The same things were measured in two ways. Each way mixes the same 9 hidden numbers, adds some noise and spreads widely along 6 directions of its own, which tell nothing about the thing.
Some things both ways: the first way, then the second way.
[-21  -9   6  14  -4  -9   3  17 -24  -8 -26  20  17 -13  15  -9  25 -15
   5  -6 -12]
[  9   6   4   4  14   0  12   5   0  12  -8 -10 -19  10  -3   0  -5]

[-13 -10 -12  14  -3  -3   4  15  14  -9   5  -4   3   3  14 -22   2  -8
 -15  -9  21]
[ 28  22   6  -1 -18  21  18  -6  15 -20 -31   7   8  10   5 -22 -10]

[ -5   0  -2   4 -11  -6  -2  -4 -14   5  -2   3   5   3   1 -30  26   4
  11 -24 -17]
[ 49 -23  -9  12  16 -15   4  16  27  13   2   0 -40   0 -23  26   6]

[  9   2   4  -4  -2   5  26 -11  28  -7   9 -14  10 -12  -5  -3 -23 -11
   0  -4  -1]
[  3  26  -1   2 -43  11   7 -21  -5  13 -11  -3  -3   8   5  -2  -8]

[-12 -11 -14  -1   7   5 -17  -2   7 -17 -10 -20  11 -26   4   5 -20 -15
 -22   5  11]
[ 25  -3 -26 -17   6   1  10  12  21  -5 -65  47  11  -8  16 -29  15]

[  6   9   3   2 -17  12 -20 -54  19  13   9   9  -2  -8 -15  -5 -24  -5
   8   5   1]
[-18 -12 -18  -7  18   0   5  18   5  14  -2  19 -21  -4   3   8  15]

[ -2  -5 -13  19  -2  -5   1 -25  12  -3   5  -1  17  -2   4  -1 -10  -2
  -1  -2  -6]
[ 22 -29 -37  14 -12  -8   7 -14   2  -7  13 -31   4   3   6 -21 -27]

[-20  -6   1   8   6 -12 -18 -15   6  13 -11 -29 -10 -19 -28 -17 -10  13
 -14  12  14]
[ 43 -23 -26  13 -24 -13  13 -17 -12 -14 -50  18  22 -22  26   0 -46]

[ 19  -1  18  31   1 -10 -22   1 -15 -13 -28  15   8 -19 -18  19  -4 -18
 -11  42 -34]
[ -4  41   2 -11 -21  32   8   5   6  11  -8  -4 -11  26   1 -15   4]

[-12   4  32  23   5 -14   0  29 -36  -4 -37  -3  -4 -21  -8   9   8 -21
 -15  24 -17]
[-19   0  -1   7  -5 -16   7 -16 -25   3  -7  -8  -1 -11   8  -5 -28]

[  2  21  13  18 -13   3 -12 -26 -16  12   6   0 -10  -1  -3 -11  -5  -7
  -2  -8 -14]
[  1 -10  -1  -2  17  -8  -3  15  24   3  12   2 -16  18 -32 -28  28]

[ -1  12   8 -22 -17   6   3  14 -15  -2 -10  -1 -19  13   7 -14   4 -22
   9   2  12]
[ 11   9   3 -15   6   3  -2  18   6  -3 -16  -6  16  42  -5 -28   0]

[ -7   8  16 -25 -21  14   0  -2 -13   6 -11   8 -18 -10  -7 -14   4  13
  21   3   7]
[ -5  -2 -28  -5 -15  27  13   7  -4  17 -22  21 -20 -24  31   0   1]

[  1   5   6  22  11  -6  20   4  -1 -11   7  -5  -5  -4  -1   6  -5   9
  -7   7   1]
[  4   1 -14   2 -17  15  11  -8   2  24   4  -2 -18  15   4  -5  -1]

[  6   2  -8  -9 -17  15  21  -3  22  -5  19  -8  -1  13   9   0 -16   9
  -5 -14  11]
[ 47   4 -10  13 -20  25   8   2  23  15  -1  26 -27  -5  14  -1  18]

[  5   4  -1 -26 -11   1 -10 -20  -7   5 -11  -9  -3  -4 -16 -32  -6 -10
  10  15  -1]
[-13  -5 -35 -12 -11  16  12   8  25 -12 -11 -15  10  26 -11 -12   9]

[-19   7   2  -9  -8  10 -11 -17  -1  10   6 -18 -17   1  -6 -34 -12   9
  -8   4  20]
[ 63  -9  -5  -1   9 -16   4  11  13  14 -48  25  -2   7   5 -12  -4]

[-18  -5  20  -2  -3   0 -13  19 -35   2 -30  10  -9 -12 -13 -21  19   1
  -8  29  -2]
[ -7  32   5   2   8   7  10  14   1  16  17 -33 -31  28  -8  18  -5]

[ -8   4  14   1  -2   5  -2  -1   5 -10 -24   3   3 -32 -11  11  -4   4
  14   9 -12]
[  2   4 -14  -6  -3  15  10   3  -5  23 -17  27 -17  -4  25  -1  -6]

[  0   1   9  18   1  -5 -25 -15  -7  -1 -22 -20  12 -31 -21  -5 -16  -7
 -14  27 -30]
[ 13  16  -6  -9 -12 -11  13  -4   9  11 -42  17  -9 -10   2 -10  -4]

[  7   4  11   4   1  -1  19  -1  -8  -9  -5  -1   9 -18  -3 -12 -11 -14
   2   9 -14]
[-19  -7 -34  -2 -36  20  17 -19   1  16 -32  23 -21 -37  15  10   3]

[  5   2   1   4  -9  -3   9   9  15  -1  -1 -20 -10 -12  -8  17 -13  15
  -2 -13   3]
[ 32 -11 -15   7  24 -24   8  20  10  -5  -7 -13   3  17   5 -20  -6]

[  5   5   6   9 -21  -3 -14 -31 -15  18  -8   6   1   8  -4   9  -7 -23
  -6  10  -7]
[-24   8  31  -6  -3   4   9   8 -12  18 -27  54 -23 -29  12  31  19]

[ 19   2 -12  28  -4  -5 -13 -33  18  -7  14  12   8   4   4   4  -8 -17
  -1  -3 -11]
[ -5 -22  -4 -15  28 -15   2  23  16  -7   4  -2  -4  19 -17  -6   3]

[ 15   3  -8   5  -4  -1   9   7   9 -15  10  -9  -3   7   5   6 -10  -7
 -12  -2   2]
[  7  -6   8 -14  18 -14   7  20  13   5 -13  16 -12   6  -1   9   5]

Other things, the second way, with their names:
<658>: [ 15  -9 -11  29 -30  -1   0 -14  -8 -20  35 -38   7   1   5 -19 -23]
<1090>: [-39  -2   5  -2  36  -1  14  21   3 -15  12  15  -5   7  -5  -4  12]
<30>: [ 23  -8   1  12  -2 -41   3  -4 -11  -3   5 -41   9  17   1   7 -36]
<831>: [-22   3   9 -20 -10   1   5   8 -11 -11 -28  17  -5 -27   8  10 -20]
<632>: [ -5 -14 -13   4   3  -2  14   2   9  -1   6   3 -14   0  -1  16  -1]
<28>: [-23  12 -19   4 -11  13  21   7  14   3  22   2 -36 -21   5  16   2]
<442>: [-16   1 -15   7 -16  21   7  -2   3   2  18   6 -19 -11   9  -1   9]
<244>: [ 23  21  24 -15   2  -3   7  25   6  -2 -44 -10   5  21   2   4   3]
<13>: [  3  -6   1 -20  10 -22  16  16   3  -2 -34  -7  -3 -12  13   0 -19]
<208>: [-12  -5  -5   0   6  -3   4   4   4  22  -1   5 -20  12 -15  12  17]
<385>: [ 24  29   1   2 -18   1   7   2   5  -3 -25  -9  -6   3  -3  -6 -10]
<332>: [ -4  13  26 -15  13  -3   8  21  -1   9 -14  -7  -3  27  -3   2   3]
<281>: [ 22  -7   9 -15  24 -24   1  19  14  15 -23  17 -13   9 -10  -9   6]
<1030>: [ -9 -13 -29   6  -7 -10   5  -7  -2  15  11 -29 -10  14 -10   3 -10]
<621>: [ -9 -16   4  -4  16   6   8   4   4  20   5   6 -24   7  -2   1   9]
<1081>: [ 32 -16  -4   5 -17  -1  -2 -12   7  -7 -11  -2  12  18  -9 -16 -10]
<127>: [ -5  -2  -8  -5 -26  36  16  -6  20 -16 -11   9   8   3   6 -32  15]
<464>: [  4 -34 -14   7   2  21  17  -6  25 -14   5  44  -1  -1   4  -2  17]
<785>: [-15  13   0   2 -20  12  19  -9   0   6 -11  19 -23 -30  12   6   0]
<829>: [ 29 -36 -13   7  28 -48   3  19 -13   4 -18   3   7  -2  17   9 -27]
<440>: [ 21   1  18   1  -3   4   7   3  10 -13 -19  14   4   7  -2 -19   4]
<703>: [ -2  -8 -20  19  -9  -8  12  -8  -5   2   9  -6 -20 -31  13  -7  -9]
<116>: [-35  -1   5  -8  12   5  16   7   4  -3  14 -29  -8  18   1  -4   7]
<641>: [ 21  24  -5  -6  -3  20  14   8  21   8 -23   1 -13  28  -8 -12   8]
<1074>: [-35  20   1 -23   5  10  14   2 -12  21 -17  18 -19  -6  23   3  -9]
<408>: [ -2  -6 -17  -7 -25   0   9  -4  -2 -13 -33   8  10 -19  13  -5 -17]
<815>: [  5 -20 -32   0 -13  10   9  -3  10  -1 -12   1  -5  -8   4 -14  -2]
<834>: [  7  16 -18  -7 -18   6   2   0   9  10 -14   4   4  21  -4 -32   6]
<506>: [  0 -29  -3  -4  29 -10  12   5  12  -5 -21  30  -1  -1   0   0  12]
<211>: [  3 -27 -22   1  56 -41  17  31  13  -1  -1 -12 -11  18  -3  20  -5]
<806>: [-26 -14  -8 -27  11 -15   4  10 -18   2  -9 -34  23  32  16 -15 -32]
<1046>: [-14  -8 -26 -24  10  -4  16  19  36   7  -9   0 -25   8 -15  18  13]
<833>: [-12   3 -17 -13  21  10   9  25  15   0 -11 -13  -4  22  -1 -25  24]
<885>: [ 16  21  30  13   7  -5  -9  26 -13   9   0  15 -18   0   4   3  11]
<624>: [ 15 -12 -39  -3  -7   4   1  -9  10   2   5 -25   8  30  -5 -49 -18]
<490>: [ -9 -22   3  -7   4   0  10   3  -2  -7  -2  -5   0   3   9  12 -12]
<640>: [-37 -16  -5   9  -9  11  16 -15  -1 -42  11 -36  29   8  -1 -34  -5]
<176>: [-15   6  -1  -2 -18   0  13 -15  -5   2  -2 -12   7  19   1  -4 -16]
<1005>: [-30  28  39   1 -14   9  14 -11 -19   3  -7   7  -7   8   4  33  -8]
<146>: [ 17  -2  11  -4  10 -36   8   4 -11  21 -14 -11  -7  10   7   8 -22]
<275>: [  2  -7  -2  -4  11 -16  11   5  12   6   1 -42   2  39 -19 -16  -2]
<684>: [-26   7 -14   0   8 -13  13   9   2  13   7 -25 -19   9  -4  10   5]
<99>: [ 31  -9  -9   4 -31 -15  -9  -9 -12   5 -10  -7  17  15   0  -6 -31]
<487>: [ -4   0 -28  -7 -18  12  15  10  22 -14 -15  -5   0  -6   3 -23  13]
<102>: [ 33 -32  16  -8  16 -46  -9   9 -28  29 -28 -21  -2   4   8  15 -38]
<345>: [  4  -3 -19   1 -10   3   8 -12  10  -1 -20   9   0   2  -8 -16   1]
<452>: [ 15  10  26  -2   3 -12   7  17   0   8 -39  13 -17  -9  -5  29   8]
<223>: [-32 -36  -6 -19  12 -14   5  -3   0 -37   8 -16  28   9   2 -19 -24]
<898>: [-37  10   3  -9  -3  -4  15   5  -2  18  -3   6 -27  -9   3  35   5]
<429>: [ 33 -17  20  -1  29 -20  10   8  -2 -12 -23   4   0   1   8   3 -28]
<188>: [ 15 -14  -6 -19  -1  -8  12  12  26   4 -34   6  -4  11 -11   6  13]
<193>: [ 21   6 -13  -2 -15 -18   0   0  -5   1 -10 -28  18  31   3 -19 -28]
<229>: [-11   6 -18   7 -15   6  19  -8   8  -7   4 -28  -5   0   3 -22  -1]
<1164>: [-12 -24   0  -4  18 -26   8  12   5  11   6  -1 -12   9 -10  18   6]
<310>: [ 34  -2 -16   4   6 -10   3  11   8  18 -11  -5 -16  15  -1   2  -5]
<218>: [  6 -22  -5 -11   7 -17  -3  13  -4  17 -29   7  -7   2  -9   6  -2]
<883>: [-10  -7  -7  -4  -9  -1  16  -7   7   2 -11  -8 -10 -14   3  -7  -3]
<105>: [ 22  -5  13   1  47 -13  10  27  15  -1  10  -7  -8  45  -5   7   6]
<318>: [-19   6  -7 -14   7 -14  18  13   5   0 -13 -39   0  24  -4   1 -13]
<337>: [ 19 -12 -30  13 -10 -16  -1   8  -5  -5  10 -24  -7  -7   3   3 -28]
<404>: [-44  23  29 -11  -3   0  14   3   2  -2  15 -30  -8  19 -15 -13   4]
<1145>: [ -5  -4  -8  -3  -6  -6   8   8  -2   8  -9   7 -22 -24   9   7  -3]
<437>: [ 23  15   3   5  -5 -11  -5   4   0   3 -16   9 -11   0 -12  -8  -5]
<950>: [  1  11   8  -6  -7  15   3   8  12   3 -13  38 -14  -3  -3  -4  17]
<576>: [-25 -36 -18  18  -8   7  13 -19  13 -34  20  15   0 -30  -6 -14   7]
<920>: [ 14 -15 -12  -2 -11  26   8 -11  10   7 -27  51  -6 -10   9 -20   4]
<843>: [ -8  42  25  -9 -14  30  14  12  -2  33 -26  36 -39  -8  11  23  19]
<787>: [-29  19  22 -20   7  13  16  15  13  17 -15  14 -18  30 -15  25  27]
<533>: [-23  10  26  -7 -20   0   4  -7  -8   7 -15   7  -2  -1  -2   5  12]
<771>: [-35   3  -6  -8 -11  -6   9   3  -4  -3  -4   4 -11 -21   1   8  -4]
<1106>: [ 15 -34 -14  -5  13 -14  22   0  18  -7 -10  -2   4   4  15   4  -8]
<713>: [  9 -12 -40   4 -12   3  10  -2   8  16  -9   5 -24 -19   6   1  -3]
<527>: [ 11  25   3   1   3 -29  14   0  -1  16 -17 -41 -17  11 -10  -8 -17]
<315>: [  7  24  32 -24   4 -39  -2  23 -26  30 -22   1 -22  -3   9  32 -47]
<129>: [ -1   1  -9   1 -15   0   4   1   3   4  -8  16 -12 -16   4  -5   3]
<664>: [-20 -28 -36  12   5  -4   9  -4   1 -19  22  -9  -3 -13   3  -9 -11]
<495>: [ -6 -22   7  -2  10 -34  -4   7 -32 -12 -13 -44  35  16  11 -19 -37]
<342>: [-21   6  10  12 -26  20  17  -8   2  -7   0   6 -19 -19  -7  26   6]
<355>: [-22   1  -5   5 -18  13  18 -15  12   6  14  13 -23  -4  -4  21  12]
<603>: [ -1  12  14  -8  -6  24   7  16  10 -24  -8  -4   3   8  -2 -16   3]
<62>: [ -6   2 -37  21 -33  38  16 -22  -2  -9  19   0  -6 -10  20 -29  -9]
<206>: [ 20   3 -20   7   3 -12   5   1   4  -4  -7  11  -7  -1   5  -4 -11]
<927>: [ 23  -8  26  -2   7 -30   8   0 -13 -20 -32 -21  20   5   5 -11 -37]
<1160>: [-48 -41 -36 -11   2   0  13   9  12 -40   5 -21   9 -16  -8   2  -8]
<10>: [  1  18  -5   1 -32 -20   1 -18 -23  18 -21  -7   1  -5  15  14 -27]
<85>: [ -5  38  10 -15 -25  21   5   0  -3  10 -22  -4  -6  17   0  -7  -8]
<1024>: [-20   2   6  -9  -5  -4  14  -1 -16   9 -28  28 -13 -32  22  18 -12]
<1043>: [ 14   7  13  -4 -18   6   7  -4   5  13 -23  23 -17   0  -8  23  -2]
<1087>: [  7 -18 -54   8 -11   3   8  -8  13  -5   1  -3  -6  -5   3  -7  -9]
<334>: [ -7 -14  15 -13   6  -7   7  11  -1  -6 -18  38   2  -7   4  16  -9]
<352>: [ 52   6 -12   1   1  12  -2   4  30   7 -12  11   1  45 -15 -49  18]
<58>: [ 23  -5  18 -13  23 -22   8   9   3   2 -29 -11  14  36   0 -14  -9]
<328>: [-32  21   5  -1  -3   8   7   5  -6   3  -2  15 -15   1  -2  19   6]
<900>: [ 33   9   4  -7   8  12  12  21  14  26 -36  46 -32  -6  13  17  12]
<693>: [ 17 -36 -46  -9  39 -21  11  24  23 -24 -21  22   8  -8  16 -26  -4]
<540>: [-24  16  10 -12 -17  10  15  -2 -15   0   4 -35  -1   6  19 -13 -26]
<448>: [-20   6   4  -5 -41  33  10 -15  -1 -11  -7  21   7 -12  18 -16   6]
<933>: [ 18  -6  -9   7 -20  26   5  -5   5  28  -6  46 -32 -21  10  -4  10]
<904>: [-22   8  12  -1  -6  11   4  -5 -12  -5   0  18   1   3   5  -2  -2]
<26>: [ 12 -14  -9   1   1  -2  15   4   4  -5 -19 -25  11  24   0   3 -11]
<539>: [ 21  -7   0  -6  10 -22  -1   7   4 -10 -17  19  13  16   1   1 -15]
<846>: [ 40   1  -1   8 -15   6   5   4   4   3  -4   3  -7   1  13 -19 -11]
<148>: [ 33 -42 -42   8   2 -24   3  -7   7  10  -6 -26   6  10   5 -32 -11]
<167>: [-21   3  -5  -2 -26  14   6   2  -5   3 -25  22 -24 -46   7  14  10]
<812>: [-26  10  -4  -7 -31  29  10 -11  10   0  -2  13  -5   2  -3 -16  20]
<1026>: [ 16 -39 -16  16  11 -25   8   6  20 -37  -2  20   5 -30   2   0  11]
<572>: [ 34   9 -28   8 -52  28  -1 -12  -4  11 -17  -1  -5  -5  15 -21 -18]

Some of these things the first way, each followed by its name:
[  6  12   4  12 -41   2 -27 -38 -16  31   1  16 -18  23  -1  15  -3 -18
  -8  -6   7] | <885>
[-25   9  14  20   8   2  -5  -4 -13   5  -4 -11 -16 -17  -9   4   4  30
  -4 -10   1] | <933>
[-10  -4  -3   7   6  -6 -15   3  -6   6   2 -21 -21  -7 -16   5   3  26
 -21  -7  17] | <337>
[ 26  -3  -3  -2  -3 -14  18  18   4 -17   8   8   0  -1   7  -2  11 -15
  10 -22  -7] | <1160>
[ 30  18  21 -23 -35   6  29  14  -1  -4 -11   5  -3  10   3   7  -6 -34
  24   5 -23] | <448>
[ -9   2  -1   0  -7  -2   7  44 -20  -7 -14 -19 -15   5   8  16  15  15
 -11  -7   0] | <846>
[ 10  -5  12  12 -10  -5 -15 -25 -20   5 -12  18  18 -25 -13   9   4 -13
  -2  -4 -28] | <167>
[  8  -6   0  28   8 -14  13  34  -2 -28  -5  11  11  -8  17  -1  11 -21
  -9  -4  -6] | <641>
[ 19   5  -3  29 -13 -14 -15   0  11  -1  -7  -6  -2  -3 -10   8  -6   9
  -2   9 -21] | <28>
[ -3  20  12 -21 -19   3  -7   0 -15   6 -29 -20  -8 -12  -6 -10  -1 -18
  15   8 -18] | <834>
[  7  10   8   7 -10   0  -1  -5  -2   2  -1 -14 -10  -8  -9   8  -8   2
  -5  -4 -10] | <129>
[  1   7  13  10 -11   4   5   2  -2   0   5  10 -15   1  -3  -6  -1   5
  -3   0  11] | <843>
[ 14   9 -20 -23 -27   0  26  40  -6 -13  16 -11 -16  36  35 -19   5 -20
  -1 -27  18] | <487>
[ 11   2   5   0  -7  -2   0  32 -19 -21  -5  11 -10   8  15  -4  17 -25
  -8  -6   3] | <831>
[ 23   0 -15  12 -18  10 -16 -82  46   2  19  23  23   4  -1  -9 -37 -29
   5  13  -3] | <223>
[ 23  -7 -21  11  -5 -11 -22 -16   2 -18 -15   4  30  -9   3 -11   0 -24
   5  17 -39] | <1046>
[  4  17   0 -23 -14   3  19 -17  20  10  21 -22 -22  14  -3 -14 -12  -4
  14 -24  18] | <99>
[  4 -13 -20   2  -8  10 -17 -52  18   9  32   8   3  11  -6 -16 -24   6
 -25   2  32] | <244>
[ -6 -17 -22  39  -1  -7   1  -4  13 -16  16  24  14  18  29  -6  -1 -21
 -28  -5  21] | <429>
[ 30  21  24  14 -12   8   0 -19   3  -2   6   5  -5 -10 -15  -5 -23 -11
   2  16 -27] | <281>
[ 20  -4 -11  25 -14 -11   4   2  17 -10   5  12  15   3  15   2  -5 -30
  -8 -16 -10] | <385>
[ -9  -4  14   1  -4   0  20 -19  10  10   7   0  -1 -19 -17  -5 -10   4
  -3 -11  13] | <640>
[  2  -5   3  20  13 -15  21   7  -8 -14  -3  -5  16 -17  -1   4   3  -1
  -2  -6 -22] | <275>
[ 21  10   9  10 -12  -2  -7 -20  11   3   2  -3  -4 -14 -16   5 -14  -7
   3  -2 -13] | <771>
[ -2   9   6 -17 -23  14   1 -50 -14  18  10  24   3  10   0 -30   1  -3
  25  -3  -4] | <102>
[ 28   5   2  18 -16 -14  14 -14  -4   0   3  19   3  10   5  30  -9 -29
   3  -2  -8] | <495>
[ 20  -2  -5  42  -1  -5  10 -24  17 -11  22   7  18  -5   2   2 -25  -9
 -15   6 -10] | <883>
[ -8  -1  10  19  16  11   1  18   2 -27   3   3 -14 -13   0   3 -21   1
 -26  29  25] | <1074>
[ 16   5  -5  12 -15  -7  17  27  -7 -16   3   9   1   9  27  13  11 -16
   2 -22 -10] | <1145>
[ -5  -7   7  14  -4 -13   8 -11   6   7  -6   3   4   2  -5  -2  -2 -21
  -9   7   8] | <1005>
[-13  -8 -10   0  -5  -5  -4 -24  12   5   1  -4  10  -5  -3 -12   0  -3
   1  -8   6] | <632>
[  5   6  -1  27 -12  -3  -4 -27   1   6   8   4   4   3  -1  -4  -9   2
  -5   2  -9] | <404>
[-18   6   5   7 -11  -4  -1  22  -4   6   0  -7 -30  11  12  -5   5 -10
  -9 -17  38] | <1090>
[-16  10 -15 -42 -49  13  26  -1   9  19  11  -1  -8  40  32 -26  12 -12
  24 -45  27] | <658>
[ -8  -1 -14 -12 -12   0 -10 -20   5   6   5 -12  -3   3   2 -22  -6  -4
   0  -9  17] | <408>
[  1  -8 -10 -12  -1   8  30 -14  31 -11  27  11  10   6  12  -7  -5  -2
   7 -26  23] | <490>
[  1  -8  -4   4 -10  -9  12   2 -13   0  11   9   4  10  11 -13  11 -19
 -12 -23  10] | <452>
[ 12  11   1   7  -6   5  27   0   7  -7  29  -5 -15  20  13  -6 -21 -15
 -16  -7  21] | <812>
[ -4  -6   0  10  -7  -6 -18   7   0 -14 -36  -8  20 -19   3  12  -3 -34
 -10  13 -19] | <206>
[  8  -8  -3  10   2  -3  34  17  41 -21  16  -1   2  -3   7  17  -9   1
  -1 -23  17] | <105>
[ -6   4  11  21   4   1 -16 -53 -12  17  13   0  -5  -2 -19 -20 -25  -9
 -25  30  10] | <208>
[  4  11  10  35   3  -6   6   2  -5 -13  -2   9   0   0  11   3 -10 -25
 -13  12  -7] | <920>
[ -5  -9  -6  18   3   1  -7   4  -2 -11  -8   9   7  -7  -1  16   3  19
  -7  13  -5] | <540>
[ 40   4  20  12  -7  -1  34  38  -6 -32   1  26   3  -5  12  29 -11 -35
  -5   8 -13] | <833>
[-11   0  -4  -4  -1   2  10  12  -2  -7   5 -11  -7   1   9 -11   1   2
  -5 -12  16] | <310>
[  5  11   2  -2 -19   4   3  -3  -8   1   8   7 -14  13   7 -12   3  -2
   8 -10   5] | <572>
[ -5   2  10  16  -3  10   9 -21 -12  -3  14  24   2   7   9 -16  -9 -15
  -9  11  10] | <621>
[  4 -12 -28  19   1 -21 -11  -1  -7 -11  -2   1   9  12  14 -10  -1 -12
 -14  10   1] | <318>
[-10  -6  -6   5   6  -1  21   4   8 -10  10 -15   6   6   9 -11 -10 -13
 -22   2  15] | <355>
[ -2   0  -9 -15 -11   9   2 -18  13  -2  -2 -16  10   4   3  -7 -22 -27
 -11  11  10] | <10>
[ -7  -9  10  -8   1  15  20 -21  17  -4  13   5   4 -18 -13  -6 -16  18
  -2   0  16] | <116>
[-24  -4   8 -10  -6   4 -31  -1 -33   2 -37   6   2 -16  -5 -25  23 -10
   6  18  -9] | <85>
[ 11  18  16  11 -11   5   3  -7  -1  -1   2  -4 -10   1  -2 -11 -18 -22
  -4  15  -7] | <352>
